The groups are shells around one centre, one inside the other: the same stretched ball of 7 dimensions in 10 sizes.
Some rows, each with its group after it:
-1.4	2.8	-21.9	-1.9	10.9	4.3	3.1	-6.8	0.9	4.7 | z642
-11.6	-2.4	26.6	0.0	-2.4	-3.0	-7.2	11.6	-2.8	-0.5 | z642
-4.9	1.8	15.4	13.1	7.6	23.8	-8.3	-43.7	-2.6	5.1 | z942
-4.6	-22.8	1.7	-7.3	-22.2	33.9	-7.2	27.1	-20.0	-6.9 | z751
-4.4	24.5	-7.3	-1.1	21.6	-25.0	22.9	-37.3	27.0	4.7 | z61
6.0	10.3	-15.4	32.9	-16.8	30.5	4.9	-9.2	3.3	-2.3 | z61
0.4	-5.0	18.7	26.0	-23.6	18.6	-12.6	-0.5	-6.9	-15.3 | z175
-12.3	-8.5	29.9	-4.1	-8.0	13.9	-5.4	5.5	-7.1	-0.1 | z380
-22.6	1.5	18.5	-15.6	42.0	16.4	-9.5	-34.9	-4.1	31.5 | z856
-3.7	-2.6	25.2	12.5	-16.8	29.4	-13.4	21.5	-18.5	13.7 | z380
-1.3	20.4	28.1	1.3	-3.9	9.0	21.7	-39.7	11.5	16.0 | z453
17.3	23.6	-7.4	35.2	-24.9	-2.4	1.5	28.3	-2.1	8.2 | z61
13.8	18.0	13.8	34.7	-26.0	13.1	-0.7	-4.4	-3.6	5.3 | z843
13.9	9.1	-30.7	-4.2	9.3	-1.3	9.4	-31.8	-0.7	7.2 | z380
32.9	11.7	-38.0	4.9	-8.2	-20.4	7.6	-28.3	-4.3	-6.8 | z751
21.7	12.1	-19.4	11.2	2.8	-8.9	-3.0	-34.9	-6.3	3.7 | z175
5.7	4.2	8.9	9.7	-22.8	3.1	4.6	10.9	-2.5	-4.6 | z642
0.9	13.4	7.6	3.0	26.3	-25.8	-3.6	-56.2	9.2	1.1 | z856
-6.7	23.7	-0.8	-5.8	48.3	-22.2	7.4	-71.2	18.5	20.0 | z751
15.6	23.6	-33.4	14.7	11.1	-38.7	6.5	-11.3	12.6	-2.3 | z819
19.3	14.1	-33.3	34.2	-13.1	-11.6	3.2	-15.6	9.8	-21.5 | z61
-4.9	3.6	33.3	10.0	-4.2	30.1	-6.4	-24.8	-9.5	16.3 | z942
18.5	2.3	-5.6	20.4	-27.0	18.2	-1.7	-10.3	-11.0	-6.2 | z843
15.6	21.7	-1.9	30.5	-10.5	-15.4	3.6	-23.8	9.4	-7.2 | z942
0.2	25.3	13.9	13.8	2.2	-27.3	10.9	-10.2	17.2	3.7 | z380
-11.7	-12.4	20.8	-31.7	13.5	13.9	0.8	-29.1	-9.6	11.0 | z751
-4.3	-8.7	-19.5	5.3	-6.2	38.2	-2.3	11.2	-10.1	3.6 | z856
14.0	11.4	-28.9	10.3	-4.7	-1.8	11.5	-18.9	5.4	-4.2 | z380
-7.5	-5.7	4.5	-6.1	-1.7	4.2	5.5	-13.5	4.4	-11.2 | z819
7.1	11.7	-17.8	11.9	15.8	-14.7	-10.3	-8.5	-3.0	8.1 | z175
1.1	-22.2	21.9	3.1	-13.6	42.8	-28.8	-3.2	-35.2	5.6 | z751
-17.7	2.9	23.8	8.0	6.2	33.6	-4.1	-6.9	-2.9	19.2 | z942
13.8	6.2	-35.7	11.4	-0.8	5.2	-5.0	12.4	-11.0	8.7 | z175
4.0	33.1	-5.5	27.1	-7.5	7.1	24.6	-13.4	20.6	13.5 | z751
6.2	11.7	-0.7	-12.2	-9.8	9.1	21.1	-0.8	-1.5	19.1 | z453
-25.5	-10.3	33.7	-24.0	25.2	-7.1	-11.0	-5.3	-3.2	7.8 | z453
21.5	19.4	-7.4	15.3	-10.4	-24.0	3.5	-9.0	0.0	0.7 | z942
4.0	15.0	39.2	16.9	-19.6	-7.8	1.3	-4.2	1.0	2.8 | z819
-9.9	-10.2	13.5	16.3	-8.6	28.6	-16.3	7.0	-10.3	-4.4 | z642
-2.0	-6.0	-0.1	-8.5	7.5	15.6	0.0	-35.8	-4.4	0.7 | z942
24.0	8.3	-27.4	9.8	2.2	13.4	1.4	-58.0	-8.2	5.0 | z453
-19.8	15.6	47.3	28.5	1.3	13.2	-3.1	-18.9	13.3	6.6 | z61
15.4	4.7	-2.4	22.5	-29.8	-15.6	-10.3	45.0	-11.1	-10.2 | z856
-21.4	3.2	27.5	21.2	11.9	23.0	-12.0	-19.9	5.1	4.8 | z843
16.9	24.6	-14.3	25.5	-15.4	-15.6	5.5	22.7	1.9	7.7 | z843
-9.1	-6.9	-1.5	-30.0	25.7	9.8	1.5	-30.1	-7.0	16.8 | z819
-11.2	25.9	39.6	12.3	18.9	1.3	8.4	-58.4	16.9	20.5 | z856
-7.4	19.3	2.0	-2.4	24.6	-5.7	14.0	-41.1	16.0	16.1 | z380
-11.5	7.7	26.3	-0.8	11.9	-13.0	-2.1	-11.6	5.6	6.0 | z642
-8.2	2.6	11.2	6.6	15.8	29.9	-7.6	-39.6	-5.4	17.0 | z380
-10.5	18.1	43.2	6.6	-5.2	-13.8	6.3	10.5	8.7	12.4 | z61
16.7	0.1	-22.5	9.4	-27.6	27.9	2.7	24.8	-18.0	7.6 | z856
12.8	-9.2	-11.2	0.1	-20.3	-3.0	-6.5	18.3	-14.9	-12.7 | z175
11.7	-1.9	-12.2	-20.4	22.6	4.0	-11.9	-31.1	-24.1	26.0 | z856
-7.1	21.5	8.1	27.3	20.8	13.6	-4.4	-39.8	8.9	18.6 | z819
6.8	3.5	0.3	25.7	-4.6	-3.9	-16.0	-10.2	-4.7	-10.2 | z175
-11.9	-12.7	15.7	-2.5	-4.2	13.2	-10.0	9.5	-8.4	-5.2 | z642
24.6	7.3	-22.2	-22.2	-1.6	-10.1	7.4	-3.2	-19.1	22.5 | z453
-8.2	-18.3	-2.8	-23.0	-1.3	18.5	1.8	1.0	-9.9	-3.1 | z453
15.7	16.6	-30.9	4.7	3.0	10.9	7.9	-5.6	-7.3	24.8 | z843
0.9	11.7	-25.2	8.6	23.3	-11.2	-5.9	-7.8	2.1	10.0 | z843
-5.1	-3.6	18.6	20.1	3.4	23.1	-23.0	-19.2	-12.7	4.1 | z843
0.3	21.0	21.2	5.1	18.4	-30.1	0.4	-37.0	10.1	9.3 | z819
11.9	4.9	-13.5	-1.2	0.3	-17.9	2.8	-17.6	-0.2	-6.4 | z642
6.1	-12.7	21.8	-4.7	-13.0	-3.5	-23.0	19.7	-27.1	0.4 | z751
14.6	-4.8	-4.0	4.4	-30.0	15.3	2.2	8.1	-13.7	-6.8 | z819
10.4	5.5	-23.1	6.6	-1.3	-12.9	-5.8	21.1	-7.8	2.5 | z942
1.9	7.4	-3.5	19.6	8.7	-14.7	-8.3	-28.1	7.2	-12.5 | z175
16.8	32.4	-0.8	17.5	-12.3	9.8	24.7	-30.4	8.6	22.3 | z453
-9.5	-6.3	37.7	31.5	-24.2	21.7	-21.2	18.6	-9.2	-11.4 | z61

New rows, each followed by its group:
3.7	20.0	23.6	18.2	-11.1	21.4	14.2	-42.6	7.5	12.3 | z751
25.9	4.5	-32.9	23.5	-23.6	13.2	-4.2	5.7	-14.8	-3.6 | z819
-8.0	-3.2	20.1	1.7	5.4	16.2	-18.2	10.6	-17.6	18.8 | z380
15.2	25.4	-27.7	36.2	-4.8	-1.7	6.8	-14.0	10.6	1.0 | z175
7.1	-6.5	-28.4	9.8	0.3	18.1	-15.3	9.0	-17.3	2.9 | z175
-13.5	14.9	20.9	33.4	2.5	7.1	-9.7	6.4	7.8	6.5 | z819
-11.2	-11.3	3.7	7.7	1.7	47.9	-10.3	-17.8	-11.2	5.7 | z819
-2.8	14.4	17.1	17.7	8.6	6.3	-9.3	-13.1	-3.1	18.7 | z642
-7.6	14.5	-11.0	13.8	17.8	8.6	3.9	-20.0	10.6	11.3 | z380
-18.6	4.1	25.7	-1.2	11.0	32.0	-2.5	-3.7	-5.3	28.6 | z843
0.2	21.9	7.7	26.3	6.8	-13.7	9.9	-55.7	24.9	-11.8 | z856
5.3	13.8	27.1	-2.2	-3.1	-28.0	9.7	-33.7	9.3	-4.2 | z453
-12.3	-6.9	38.5	-18.0	0.1	16.2	-6.0	3.3	-15.4	19.4 | z843
6.3	-4.6	17.0	-17.3	-5.7	8.6	1.3	-24.7	-14.2	8.1 | z61
5.3	14.0	29.6	8.1	-10.0	17.8	-3.9	2.5	-15.9	31.8 | z61
-25.5	-3.7	45.4	7.5	-5.6	9.1	-10.4	29.5	-0.2	1.6 | z856
-21.6	9.3	35.3	4.3	23.7	-5.8	-12.3	-3.1	2.8	18.5 | z856
11.7	30.5	-10.2	31.6	13.7	-23.7	3.5	-48.0	17.9	0.6 | z61
10.3	5.4	1.7	24.0	-3.2	-19.9	-19.0	-4.3	-5.8	-10.9 | z751
3.7	4.2	-26.2	0.9	6.2	-3.0	-0.2	10.9	-3.3	5.5 | z380
6.3	-17.6	17.7	11.2	-39.6	35.6	-20.4	46.2	-33.6	0.3 | z751
-2.2	-0.9	9.7	8.3	-5.6	-21.9	-4.6	-1.9	6.1	-21.9 | z819
-20.7	26.4	20.7	26.8	15.8	-3.5	13.3	-32.1	33.1	1.9 | z453
-5.8	-1.7	11.6	2.8	3.3	-23.2	-4.6	-12.6	7.7	-19.8 | z61
-7.9	-2.6	36.8	-13.8	-1.8	-13.7	-11.6	29.3	-14.6	13.3 | z453
10.7	0.0	-20.7	-4.9	13.1	8.0	-7.6	-26.1	-14.4	12.5 | z642
12.2	31.3	-46.5	25.1	20.0	-0.8	14.3	-38.6	16.6	14.5 | z453
-0.4	-3.4	11.9	7.1	-20.8	-10.4	-10.0	50.0	-10.1	-6.7 | z61
-0.4	29.3	27.6	-3.7	13.1	-11.8	15.9	-31.8	9.1	32.0 | z61
-5.7	17.1	40.7	8.6	-10.1	14.1	9.6	-11.6	3.1	20.1 | z819
-11.3	14.0	21.2	-13.3	27.5	12.3	6.2	-39.2	0.8	35.5 | z843
7.2	21.6	20.6	6.9	-16.6	5.4	17.7	-6.8	2.9	18.7 | z61
-1.8	22.2	11.0	-27.0	32.0	-21.3	15.2	-34.7	4.9	36.9 | z453
-11.0	-12.0	15.3	-6.3	5.3	16.5	-21.6	25.6	-22.3	15.5 | z843
-1.2	16.2	1.8	-6.7	4.3	-0.6	17.8	-9.2	7.0	18.1 | z175
21.7	17.8	-49.0	8.0	4.0	-18.8	14.8	-22.3	8.8	-3.1 | z819
3.3	18.2	-31.6	-11.7	34.5	-25.4	10.0	-26.2	9.4	17.3 | z61
10.0	-2.2	6.2	-0.9	-13.1	-5.4	-0.5	-14.2	-6.4	-9.7 | z175
6.6	10.6	-26.8	24.1	-1.7	15.3	5.0	-21.9	6.8	-3.8 | z175
-2.1	5.9	29.0	-13.1	1.5	-10.8	9.2	-32.5	4.0	3.3 | z856
0.9	6.6	-24.8	25.1	3.2	3.2	-2.9	-10.0	8.1	-11.3 | z175
9.1	-5.0	-13.9	12.4	-2.5	9.6	-14.8	-10.2	-13.4	-4.9 | z642
13.3	23.1	7.1	37.4	-20.1	-5.2	6.8	-21.0	11.5	-8.2 | z843
-5.6	13.4	48.0	2.9	-9.0	17.3	1.9	-1.4	-7.9	29.5 | z856
-4.9	-4.1	43.5	0.3	-12.6	15.6	-8.0	-9.9	-12.1	5.5 | z843
1.2	1.0	-2.4	-5.3	5.0	28.5	2.9	-28.4	-9.1	17.3 | z380
19.9	8.3	-14.7	2.0	-9.1	-17.4	3.8	-8.9	-4.8	-2.7 | z380
0.3	15.8	17.8	1.8	0.0	-27.2	8.6	-8.6	10.6	0.6 | z942
-11.8	8.3	-10.0	-9.9	16.8	-20.4	10.0	11.3	12.9	3.8 | z453
-11.2	1.7	5.2	-12.3	26.2	6.5	6.1	-57.7	8.8	5.0 | z61
3.2	18.8	7.3	-7.1	17.6	10.9	9.0	-39.9	-2.8	35.0 | z175
8.8	36.5	20.0	40.6	-5.8	-2.0	11.7	-49.0	19.4	7.7 | z453
-31.0	10.7	32.3	14.1	26.5	24.5	-3.6	-29.5	13.6	18.0 | z453
22.7	15.3	-24.9	37.3	-23.2	19.9	-5.3	14.1	-12.5	9.0 | z751
24.3	19.3	-8.6	37.2	-22.5	-12.6	-1.5	-10.6	1.1	-10.3 | z61
16.8	31.5	-39.4	23.7	21.5	2.9	12.6	-61.4	13.0	17.3 | z453
-1.2	14.5	25.1	-0.1	13.2	10.7	-1.8	-32.9	-6.5	30.4 | z942
-5.3	18.5	14.0	17.4	-6.0	-15.1	17.1	-18.3	25.0	-12.0 | z61
3.8	6.0	-10.5	33.3	-27.2	27.8	4.4	11.2	3.0	-9.9 | z856
-10.6	-9.2	15.0	8.9	1.8	61.2	-15.2	-18.8	-20.1	21.2 | z751
0.9	3.3	30.5	-7.9	3.0	17.9	-7.6	-19.9	-18.7	28.2 | z843
-10.8	10.3	22.0	15.0	13.6	24.4	-7.0	-30.4	-0.8	20.2 | z380
-10.8	-8.9	5.6	-24.5	33.9	23.1	-9.3	-47.9	-13.7	23.4 | z61
-21.3	5.7	32.9	15.2	10.5	11.8	-14.2	9.5	-0.4	14.7 | z819
-7.4	13.2	31.4	18.0	-10.0	16.8	6.7	-17.5	7.6	6.7 | z942
-24.5	-15.1	18.2	-8.0	27.0	24.1	-20.9	-17.9	-10.1	9.2 | z61
-3.8	11.0	21.9	-15.1	15.5	4.7	14.3	-59.8	6.3	16.8 | z751
